The groups are shells around one centre, one inside the other: the same stretched ball of 5 dimensions in 6 sizes.
Some rows, each with its group after it:
[-13.7 -14.2   8.1  -9.5  -4.3   0.7  15.3   4.6 -17.9  14.9  32.0  -2.7
   0.6  -5.2 -30.9] -> Belu
[ -5.4 -28.7  13.5 -19.7 -12.4   7.2  24.0  -5.1  -9.1  27.6  34.7  -7.3
 -12.1  16.0 -51.4] -> Kol
[ -4.8 -25.6  27.4 -13.8  -4.6   6.8   9.5   9.2 -10.4  20.2  46.8   1.7
   3.7   2.6 -42.1] -> Belu
[ -7.2 -22.8  18.4 -17.4 -13.3  13.1  19.7   5.5  -3.6   8.5  47.6  -3.6
   4.6  -3.5 -28.6] -> Belu
[ -6.2 -27.1  16.4 -16.6  -9.1   5.2  19.3   1.8 -12.8  26.5  37.4  -4.2
  -6.3  11.7 -49.4] -> Kol
[ -2.9 -32.2  20.5 -19.3 -13.0   9.1  20.7  -1.6  -8.6  29.7  40.1  -4.9
 -10.6  17.0 -55.3] -> Pizi
[-12.5 -20.9  -1.3 -13.3 -34.3  18.5  34.0 -14.8  -5.9  14.4  30.1 -13.5
 -23.2  -0.7 -33.1] -> Dubiv
[-12.4 -16.6   2.3 -14.3  -9.7   3.5  23.2 -11.0 -11.9  19.0  24.3  -8.2
 -13.6   3.7 -36.6] -> Belu
[ -6.9 -28.0  10.7 -15.5 -21.3  11.1  25.4 -10.6  -9.7  28.8  31.6  -8.5
 -21.6  13.2 -51.9] -> Belu
[ -6.2 -21.1  27.1 -14.1  -9.1  13.6  10.7   9.2  -2.3   5.3  53.1   1.4
  10.0 -10.1 -24.4] -> Tarat
[-12.6 -17.5  -2.1 -16.6 -15.4   6.7  29.3 -14.9  -9.1  17.6  23.4 -11.7
 -17.3   5.2 -35.5] -> gakov
[-15.0 -15.7   2.8  -5.0 -20.3   7.6  20.3  -8.0 -17.6  20.4  25.3  -6.6
 -19.0  -4.1 -36.9] -> Kol
[ -3.6 -28.3  26.7 -18.2  -7.9   9.9  14.8  11.3  -6.8  17.2  51.1  -0.5
   7.0   4.4 -40.5] -> Dubiv
[-11.1 -14.4  13.3 -14.3   1.2   2.1  13.5   3.4 -10.0   9.1  36.9  -1.6
   6.5  -5.8 -25.3] -> gakov
[ -8.9 -21.2  18.4 -12.5  -4.5   3.7  13.1  10.4 -14.8  17.6  41.6  -0.4
   5.0  -0.5 -37.2] -> Belu
[-15.0 -16.5   0.5 -10.3 -12.4   2.2  23.5   2.9 -20.7  18.6  28.1  -7.0
  -5.7  -0.8 -35.7] -> Pizi
[ -5.9 -18.7  28.5 -15.5   5.4   4.9   5.4  10.1  -5.0   8.0  49.0   3.7
  14.8  -6.4 -26.5] -> Kol
[-15.7 -12.5   3.8  -7.2 -21.5  12.5  21.6  -2.1 -10.7   5.2  34.4  -6.4
  -6.4 -15.4 -19.5] -> Belu
[-10.7 -17.6  19.0 -10.0  -9.3   9.0  12.4  14.9 -11.9   6.3  48.1   0.5
  11.7 -12.9 -23.4] -> gakov
[-11.9 -14.9   8.0 -15.9  -5.0   4.8  19.8   0.8  -8.8   7.8  35.5  -5.0
   3.2  -5.1 -24.2] -> gakov
[-11.7 -16.1  11.1  -9.3  -7.1   3.5  14.0  -4.5 -13.8  18.7  30.0  -2.9
  -8.9  -2.0 -35.8] -> gakov
[-12.1 -17.3  16.0  -4.6 -12.0   6.6  10.6   6.3 -17.6  17.0  37.9   0.0
  -3.1  -8.4 -34.3] -> Kol
[ -7.0 -26.1   8.2 -20.4 -13.7   7.7  27.2  -9.6  -7.6  24.5  31.1  -9.5
 -14.5  14.3 -46.9] -> gakov
[ -9.3 -21.9  11.0 -12.5  -8.4   2.5  17.7  -6.0 -15.3  27.7  28.2  -4.8
 -14.1   9.2 -48.2] -> Kol
[ -3.3 -28.1  24.3 -17.1 -22.4  20.6  19.3  -6.7   3.3  14.4  47.8  -4.3
 -10.3   1.5 -37.1] -> Dubiv
[ -9.9 -22.8  -0.5 -17.4 -18.3   7.0  30.4 -21.8  -9.4  28.2  19.5 -12.9
 -28.5  15.4 -49.0] -> Pizi
[-14.1 -14.5  -0.8 -12.4 -17.2   8.3  25.7 -13.2  -9.5  13.3  25.2  -9.8
 -15.7  -2.7 -29.6] -> Tarat
[-13.3 -13.4  13.1  -8.8 -16.6  13.9  16.3   8.1  -7.7  -1.1  45.9  -2.2
   7.2 -20.2 -13.6] -> Dubiv
[ -4.9 -26.5  20.6 -17.9 -19.8  17.8  21.1  -1.8   0.2  12.5  47.3  -5.0
  -4.8   0.6 -34.5] -> Tarat
[ -6.2 -21.8  23.7 -15.7   1.1   3.7  10.2   7.2  -9.2  16.4  43.5   0.9
   6.6   1.4 -36.8] -> Tarat
[-10.8 -22.5  10.1  -8.7 -24.7  12.9  21.8  -3.2 -13.2  20.7  35.0  -6.2
 -15.4  -0.5 -40.5] -> Tarat
[-14.2 -17.8   2.5  -6.3 -16.0   3.2  20.3  -6.3 -21.4  26.9  22.9  -6.6
 -19.1   2.8 -44.7] -> Pizi
[-14.0 -15.8   1.3 -14.2 -12.8   5.7  25.6   2.1 -13.5  10.5  32.8  -7.9
  -0.9  -4.0 -27.1] -> Pizi
[ -6.2 -24.0  17.9 -16.5 -20.2  17.5  21.1  -8.0   0.9  12.3  42.6  -5.7
  -9.9  -0.6 -33.0] -> Tarat
[-12.0 -20.2  12.1  -4.2 -24.2  12.4  17.1  -1.0 -15.7  19.9  35.5  -3.8
 -14.5  -5.8 -38.3] -> Pizi
[ -3.4 -22.7  33.8 -16.1  -5.5  14.6   7.3   8.6   2.2   4.4  57.0   3.3
  12.2  -9.1 -24.6] -> Dubiv
[-11.7 -21.8   5.8  -9.6 -32.0  17.8  27.1  -8.0  -8.9  16.0  34.6  -9.3
 -19.0  -3.4 -35.1] -> gakov
[-13.9 -13.4   8.5  -7.4  -2.5  -1.2  12.4   0.5 -19.5  18.8  27.9  -1.9
  -4.4  -3.8 -34.6] -> Pizi
[-15.8 -15.2  -7.0 -13.1 -23.4   9.8  32.4 -11.3 -11.6  12.7  24.3 -12.9
 -16.4  -2.4 -28.7] -> Kol
[ -6.2 -23.1  21.8 -13.5 -17.9  16.5  15.9  -3.6  -1.5  12.4  44.9  -2.7
  -6.6  -3.9 -32.6] -> Tarat
[-13.8 -15.3   0.6 -15.4 -13.7   7.3  26.8  -2.1 -10.3   8.8  31.9  -8.9
  -3.1  -4.2 -25.1] -> Dubiv
[ -6.5 -28.9   8.3 -20.2 -20.4  11.1  30.0  -8.6  -7.5  25.8  33.4 -10.6
 -16.8  15.2 -49.4] -> Dubiv

New rows. What belongs after each?
[ -6.4 -27.7  12.0 -14.7 -28.8  17.9  26.2 -18.0  -3.1  24.7  33.0  -9.5
 -27.5   9.0 -47.3] -> Pizi
[-17.2 -13.1   1.6  -5.0 -24.2  11.5  22.8   4.1 -16.7   7.5  34.8  -6.4
  -4.8 -15.9 -21.9] -> Pizi
[-13.1 -11.6  16.8  -8.2  -8.5  10.1  10.9  11.9  -8.8  -2.0  47.0   0.9
  13.3 -21.9 -11.9] -> Dubiv
[-13.4 -14.1   3.0 -12.6 -12.3   6.6  22.1 -10.4  -9.4  12.9  27.2  -7.6
 -11.5  -3.3 -28.9] -> Tarat
[ -9.9 -18.5  16.6 -13.8  -6.1   6.8  15.1  10.3 -10.4   8.8  44.3  -1.3
   9.1  -6.9 -26.7] -> Tarat
[ -8.9 -17.6  15.2 -17.6   4.9  -0.2  14.1   4.8 -10.4  13.4  37.5  -1.6
   7.8   1.0 -31.6] -> Pizi
[ -6.0 -17.6  29.7 -16.2   5.2   6.8   5.2  11.6  -2.0   2.6  52.4   4.2
  18.8 -10.5 -20.5] -> Pizi
[-15.2 -12.2   7.6  -4.6 -20.7  12.6  17.3  -1.7 -11.5   6.5  35.4  -4.1
  -7.1 -17.0 -20.7] -> Kol
[ -7.7 -22.2  19.4 -13.3  -3.5   3.3  12.5   6.0 -13.7  20.8  39.3  -0.6
   0.8   3.0 -41.1] -> Tarat
[-10.6 -22.7  14.2  -8.7 -20.5  11.4  18.8   9.2 -15.8  17.2  42.4  -3.3
  -2.8  -4.3 -36.9] -> Pizi
[-12.8 -14.6   4.7 -14.3  -1.5  -0.8  19.0  -3.2 -14.5  16.4  27.1  -5.5
  -3.5   1.2 -33.1] -> Dubiv
[-14.9 -15.5   4.8  -5.1 -28.0  15.3  22.2  -4.3 -11.8  10.2  34.2  -6.8
 -13.4 -13.0 -25.9] -> Kol
[-14.3 -12.9   9.0  -8.9 -12.4   8.6  17.2   6.3 -12.1   4.3  39.2  -3.1
   4.2 -14.9 -19.1] -> Tarat
[-13.0 -12.4  10.1 -11.0  -4.9   4.5  14.7   0.1 -10.7   8.1  34.6  -2.7
   1.2  -9.7 -23.1] -> Tarat
[ -5.1 -26.2  14.9 -17.8 -16.4  12.0  21.9 -17.7  -2.1  24.9  31.9  -7.5
 -21.9  12.0 -47.4] -> Pizi
[-10.8 -16.2  23.4  -6.6  -8.2   9.5   6.9  16.0 -12.1   5.5  49.9   3.4
  12.4 -17.2 -21.9] -> Kol
[-11.2 -16.9   5.6 -14.0 -21.0  14.5  24.8 -16.5  -1.8  10.3  30.9  -9.2
 -17.1  -4.0 -27.5] -> Dubiv
[-10.6 -14.3  17.7 -11.9  -5.9   9.0  12.0   4.7  -5.9   3.2  43.7  -0.4
   7.5 -13.5 -19.0] -> Tarat
[ -8.6 -27.6   4.9 -13.8 -25.9  10.8  28.7 -16.3 -12.4  32.9  25.0 -11.2
 -30.3  15.6 -55.8] -> Pizi
[ -7.5 -18.5  24.0 -11.0  -8.5  11.5   8.9  -2.0  -3.4  10.5  43.3   0.6
  -1.9  -8.1 -28.6] -> Pizi
[ -8.0 -25.8   6.6 -16.5 -19.0   9.0  26.9 -14.7  -9.4  28.4  27.0 -10.0
 -23.4  14.1 -50.6] -> Belu
[-12.9 -13.3  15.9  -7.3  -8.9   8.3  10.9   8.8 -11.7   4.8  42.7   0.3
   7.0 -16.6 -19.8] -> Tarat
[ -7.8 -18.4  19.6 -15.2  -0.5   4.7  11.6   0.6  -6.8  13.0  39.6  -0.7
   2.7  -1.7 -31.5] -> Tarat
[-12.3 -19.4   6.3  -9.0 -15.3   5.3  20.1  -5.1 -17.3  24.0  27.7  -6.0
 -15.2   2.6 -42.6] -> Tarat
[ -3.8 -25.4  23.4 -19.3  -2.1   6.1  13.9  -1.2  -4.7  20.4  41.3  -1.7
  -1.6   8.7 -42.6] -> Belu
[-12.3 -15.2  16.8  -4.7  -5.8   3.3   7.5   5.8 -17.7  16.5  36.3   1.4
  -0.9  -8.9 -32.9] -> Pizi
[-11.3 -23.7   4.1  -8.7 -32.3  15.2  27.3 -14.6 -12.2  25.8  27.5 -10.2
 -29.3   4.4 -46.1] -> Pizi
[ -4.8 -27.7  11.5 -21.1 -16.4  11.1  26.4 -19.5  -1.8  26.6  29.8  -9.9
 -23.3  17.0 -50.1] -> Pizi
[ -5.2 -27.1  19.0 -18.8 -13.4  11.6  20.9   2.3  -5.3  17.6  44.4  -4.6
  -2.0   5.9 -40.2] -> Tarat
[ -3.5 -28.3  24.0 -16.6 -17.6  15.9  17.6  -4.3  -1.4  19.0  45.2  -3.4
  -9.5   4.9 -42.1] -> Tarat
[ -8.6 -24.5   3.4 -17.5 -25.2  13.9  31.1 -20.6  -4.3  23.3  26.7 -12.7
 -27.1  11.0 -44.6] -> gakov
[-12.5 -18.4   4.5 -10.3 -30.5  18.6  26.9 -12.5  -5.0  10.8  33.4  -9.7
 -19.0  -7.1 -28.3] -> Kol
[-11.3 -15.4  10.3 -15.1 -14.7  13.4  21.4  -1.7  -2.1   1.3  41.2  -5.7
   1.3 -11.4 -17.4] -> Kol
[-12.1 -18.8  -1.5 -15.7 -21.8  10.8  30.6 -18.5  -7.0  18.0  24.0 -12.5
 -22.6   4.6 -36.3] -> Belu
[ -6.9 -19.4  16.5 -18.9  -0.8   5.0  15.6  -8.0  -3.1  15.1  35.0  -3.6
  -3.9   4.0 -34.4] -> Pizi
[-13.5 -14.3   4.9 -11.8  -6.0   1.9  18.8  -3.0 -14.6  15.3  28.2  -5.2
  -5.3  -2.1 -31.6] -> Tarat
[-14.6 -11.3  14.2  -2.7 -12.4   8.7   9.5   5.9 -14.4   6.7  39.3   0.6
   1.2 -19.4 -20.4] -> Pizi
[ -9.3 -18.1  23.2 -10.1   1.5   2.2   6.2  15.7 -15.3  13.1  45.3   3.6
  12.7  -7.2 -31.1] -> Kol
[ -8.0 -27.3   4.9 -17.1 -28.5  15.2  32.0 -16.7  -6.0  25.3  29.4 -12.5
 -26.6  12.3 -48.1] -> gakov
[-11.8 -17.4  11.0 -12.7  -4.9   2.6  16.8   9.7 -16.0  13.4  37.9  -2.6
   6.0  -3.7 -31.0] -> Kol
[-10.8 -17.3  21.2  -9.0  -6.0   7.0   9.5  19.7 -14.3   6.4  49.8   2.5
  16.0 -14.1 -23.5] -> Pizi
[ -3.5 -22.9  29.0 -18.0  -1.1   9.3   9.0   0.9  -0.1  12.2  47.6   1.2
   4.4  -0.1 -32.9] -> Kol
[ -3.5 -27.5  24.8 -19.1   0.6   3.0  13.0   6.1  -9.8  24.4  42.9  -0.4
   2.7  11.6 -47.6] -> Pizi
[-10.4 -18.8  10.5 -11.5  -5.0   1.1  15.4  -6.9 -15.2  25.2  26.7  -3.8
 -12.6   6.0 -44.1] -> Pizi
[-12.1 -22.7  -6.1 -15.8 -26.9  10.1  35.8 -19.8 -11.5  26.6  19.6 -15.3
 -30.0  12.6 -46.9] -> Dubiv
[ -8.5 -19.0  16.6 -13.6  -5.2   5.9  13.6  -4.4  -7.9  16.6  35.5  -2.2
  -5.2   0.2 -35.4] -> Tarat
[-15.4 -10.5  12.4  -3.8 -15.3  11.4  12.4   8.4 -12.2   0.5  42.5  -0.6
   5.4 -23.5 -13.6] -> Pizi
[-11.0 -24.3   3.8 -12.1 -24.9  10.5  28.0  -6.2 -14.8  25.2  29.8  -9.8
 -19.3   7.0 -46.1] -> gakov
[ -3.7 -24.4  30.8 -17.0  -6.4  13.0  10.3  10.5  -1.1   8.0  55.4   1.8
  11.6  -5.1 -29.0] -> Belu
[ -7.0 -25.2  17.5 -12.4 -23.5  16.7  19.9  -6.4  -4.9  18.4  40.6  -5.2
 -14.4   0.6 -39.5] -> Tarat
[-14.1 -13.8  11.2  -6.1 -10.3   5.7  13.5   8.3 -17.0  10.3  37.6  -1.2
   2.6 -12.7 -25.6] -> Tarat
